There are 5 ways to turn a row about zero (a turn may also mirror it). The second row of each pair is the first, turned, with some noise. The first 45 pairs use one turn. New pairs use 2 turns, one after the other, and a turn may come again.
In the rows, zero is written as 128.
Some pairs, each with its turns in order after it:
[123  82 145 135 132  47 136 132]
[111 161 122 142 196 139  81  96]  Z671

[129 123 209 114 137 130 182 137]
[158 141 117 170 186  93 138 179]  Z647

[157 115 155 129  73 150  89 134]
[122 117 108 114 155 186  89 156]  Z772

[151 142 183 157  85 148 155 127]
[129 166 150 150 133  90 119 188]  Z720

[146 129 133 171 118 114 175 121]
[155 135 117 112 117  72 123 149]  Z720

[ 95 140 188 122 176 124 142 114]
[176 182 138 105 128 166 148 135]  Z720

[131 147 160 101 144 128 209  85]
[201  89  98 124 126 123  87  97]  Z671

[123 124 128 118 166 129 158 128]
[168 116 124 135 144 119 122 119]  Z647

[104 120  70  73  47 151 125 108]
[184 127 160 185 152 127 192 177]  Z671

[ 89 153 126 130 130  95 133 110]
[132 110 129 130 172 158 147 137]  Z528

[143 119 165 130 119 127 123 111]
[112 121 131 126 150 120 148 158]  Z647

[137 173 164 123 143 131 178 145]
[173 136 119 183 133 129 143 160]  Z647

[144 128 112 107 127 100  85 120]
[113 149 123 132 144 176 149 135]  Z671

[ 84  91  95  91 112 145 125 133]
[119 160 143  62 114 126 124 118]  Z772

[158 178 209 139 133 113 135 121]
[134 120 139 123  74 163  80  70]  Z671

[ 97 133 123 109 132  92  78 189]
[157  96 152  81 121 113 146 190]  Z772

[ 61 111 158  92 109 111 147 129]
[110 127  93  63 147 100 161 117]  Z772

[127 126 128 120 115 140 119 123]
[125 137 122 120 127 144 123 131]  Z772

[115 144 125 144 135 110 103 116]
[155 114 131 128 153 137 116 117]  Z720

[110 133 115 130 166 133 180 117]
[160 128 116  95  81 131 146 134]  Z720

[141 104  75 139  99 132 107 136]
[100 125 132  92 106 156  89 114]  Z647

[142  66 205 134 142 154 126 106]
[ 97  95 107 122 212 102 142 158]  Z647

[ 47  97  51 129 103  95 129 193]
[ 62 177 182  80 169 161 185  99]  Z528

[109 115 130  95  98 126 122 138]
[132 114 151 161 151 133 144 130]  Z671

[167 134 102  98 141 136 126  87]
[123 156 106 152  76 135 106 123]  Z772

[130 126 104 148 148 128 130 146]
[130 121 120 106 117 116 104 106]  Z720

[115 106 140 111 150 140 105  81]
[137 102 139  94 148 162 117 155]  Z671

[135 124 149  83 145 126  99 110]
[149 122  83 112  95 137 127 137]  Z772

[147 139 135 120 154 124 106  99]
[157 134 101 151 101 130 125 133]  Z772

[115 101 115 197 134  83 116 162]
[161 111 174 131 178  81 104 146]  Z772

[ 82 153 132 143 135 120 111 111]
[135 130 159  86 136 130 145 108]  Z671

[140 160 166 143 130 181 108 118]
[158 111 126 113 111 125  66 158]  Z528

[127 137 149 119 103 138 111 135]
[116 118 129 117 142 109 102 136]  Z528

[112 117 149 128 144 136  64 137]
[111 140 150 121 172 169 107 107]  Z720

[143 139 162 124 139  47 133 129]
[161 106 105 150 181  97 160  98]  Z528

[143 128 119 131 115 134 156 134]
[121 129 121 131 107 102 129 139]  Z720

[ 80 139 112 103 140 148 139 133]
[111 164 135 126 145 167 124 153]  Z528

[110  99 149 119 157 177 104 129]
[111 123 104 131 182 133 145  91]  Z647

[127 145 124 133 135 127  71 121]
[140 107 175 128 134 115 123 152]  Z528

[125 139  97 146 132 147 209 131]
[128 153  73  98 102 174 154 124]  Z528

[164 154 129 149 125 111 134 137]
[128 106 141 154 102 143 124 159]  Z647

[125 155  99 165 209 171 183 123]
[207  78  71 155 123 144 129  98]  Z647

[ 99 144 127 131 139 100 201 129]
[170 121 105 122 153  86 114  79]  Z671

[209 120 183 133 125 154 103 130]
[158 104 113 137  88  55  79 120]  Z528

[184 110  57 169  94  96 111 151]
[ 92  75 108 137 143  51  92  88]  Z720

New pairs. What belongs after each?
[ 93  61  79 140 136  96 109 114]
[167 154 144 104 126 135 144 207]  Z528 Z720

[138 165 122 135 107 129 173 165]
[164 190 127 128 134 137 115 123]  Z671 Z671

[119 134 138 128 122 114 134 141]
[130 117 110 114 136 136 134 129]  Z528 Z671

[123 108 128 107 146 124 138 139]
[142 138 150 122 140 130 136 110]  Z647 Z720

[119 154  99 123 142  78 145 167]
[181 143 100  88 143 126 136 118]  Z671 Z671

[127 114 104 193 140  54 145 161]
[157 188 105 104 191 109 130  84]  Z772 Z720

[131 123 145 137 127 208 158 126]
[ 92 161 146 190 159 134 112 130]  Z671 Z671

[164  82 149 131 135 146 104 130]
[162 146 122 122 114 165  88 136]  Z772 Z772

[ 81 119  96 151 123 131 136  84]
[123 140  68 123 169 142 132 122]  Z528 Z647

[183 115 160 132 116  72 170 111]
[ 88  88 121 116  84 176 167 102]  Z671 Z647

[128 158 129 120 144  94 155 165]
[144  84 144 152 134  95 118 125]  Z720 Z720

[132 161 107 112 169 148 144 132]
[129  91 111 111 136 163 133 162]  Z647 Z647

[117 122 106 120 134 128  91  86]
[132 115 145 176 112 113 106 110]  Z772 Z720

[141  70 130 108 111 103 163 116]
[114 163 131 147 140 157 135  68]  Z647 Z720

[ 80 141  98 140 138 123 151 139]
[118 147 150 113 102 156  89 143]  Z720 Z772

[127 119  98 133 142  79 209  86]
[142  86 169 135 116  96 138  44]  Z671 Z720

[135 134 126 130 187  89 186 183]
[172  74 162 126  97  72 133  86]  Z647 Z528

[133 136 140 128  95 132 100 109]
[135 137 102 134 103 150 128 151]  Z647 Z720

[136 131 179 123 121 185 126 150]
[ 90 138 105 125 183 124 122 161]  Z671 Z720

[187 101 142 157 141 147 156  88]
[138  95 167  84  94 130  87 100]  Z647 Z772

[122  96 111 129 116 130 178  98]
[146 167  99 131 129 104 159 150]  Z772 Z772

[126 122 135 115  85 113 124 129]
[123 121 135 109 169 122 132 123]  Z528 Z671

[119 150 120 136 100 114 112  85]
[155 145 131  88 135 135 152 152]  Z772 Z528

[164 128  61  96 130 167 145 134]
[ 93 170 106  79 133  87 113 158]  Z720 Z647

[139 148 104  47 149 138 140 130]
[102 102  88 173 125 129 133 187]  Z772 Z720

[129 104 129 139 107 123 133 132]
[120 142 141 136 125 125 126 103]  Z647 Z647

[132 138 122 209 157 139 151 103]
[204  82 121 134 109 143 129 109]  Z772 Z528

[130 106 131 109  92 126 115  84]
[152 139 146  98 175 112 123 116]  Z528 Z772

[143  92 130 129 165 162 107 126]
[ 91 109 141 145 158 104 158 130]  Z671 Z671

[ 79 140 134 145 141 127 120  68]
[120  91  85 120  76 148 124 119]  Z671 Z772

[103 135  47 111 119 146 122 121]
[181 114 144 143 103 174 154 162]  Z647 Z671

[136 114 127 117  63 130 100 103]
[146 193 128 152 139 124 141 104]  Z647 Z647

[209 142 126 145 126 173 136 195]
[190 132 186 118 161 197 118  98]  Z647 Z772

[133  76 138 161 129 126 131 134]
[112  93 161 115 140 123 155 112]  Z772 Z647

[148 209 141 117 101  78 140 111]
[ 97 132  85  80  90 111 139  65]  Z528 Z720

[ 99 143  47 129  92 132 129  96]
[156 122 107  87 193 129 109 174]  Z772 Z528

[149 178 167 123 116 194 146 209]
[102 133 108 158 134 200 218 106]  Z528 Z671

[114 155 129  57 104 112  94 141]
[138 121 139 187 117  81 108  89]  Z528 Z647

[112 116  97 104 141 120  88 159]
[ 93 160 124 175 128 122 142 125]  Z772 Z720

[134 155 115 111 160 123 105  73]
[155 144 127 120 165 183 122 125]  Z671 Z647

[138 143 134 154 128 102  99 122]
[112 132 108  98 129 157 111 130]  Z720 Z671

[135 132 139  48 100 109 209 111]
[160  59  81  91  88 138  73 110]  Z528 Z720

[190 142 120 131 125 129 145 124]
[144 167 112 174 148 118 136 127]  Z528 Z671

[105 139 133  79 129 122 204 116]
[111  85 132 192  84 142 120 159]  Z647 Z772

[148 111 140 111  79 129  88  57]
[119 170  87 145  77 179 160 142]  Z647 Z720

[ 47 163 136 123  47 112 145 122]
[178 193 172 125 150  70 172 139]  Z671 Z720

[130 113 121 162 130  74 125 152]
[147  88 129 124 133 126 145  76]  Z720 Z720

[149  47 127  84 110 110 150 141]
[ 98  92 117 150 181 184 159 108]  Z772 Z720

[197  78 175 185 187 132 169 115]
[ 84 122 238 118 146  91 147 176]  Z671 Z528

[169  47 101 147 151 133 125  56]
[154  70 185 169 193 120 110  96]  Z772 Z720

[ 93 134  94  93 137 102 174 175]
[169 172 125 146 125 105 178 174]  Z720 Z671

[123 156 130 128 136 152 104 129]
[108 155 133 145 136 132 118 111]  Z528 Z720

[155 128 144 118 190 162 191 143]
[ 97 128 159  58 111 130  81  99]  Z671 Z647

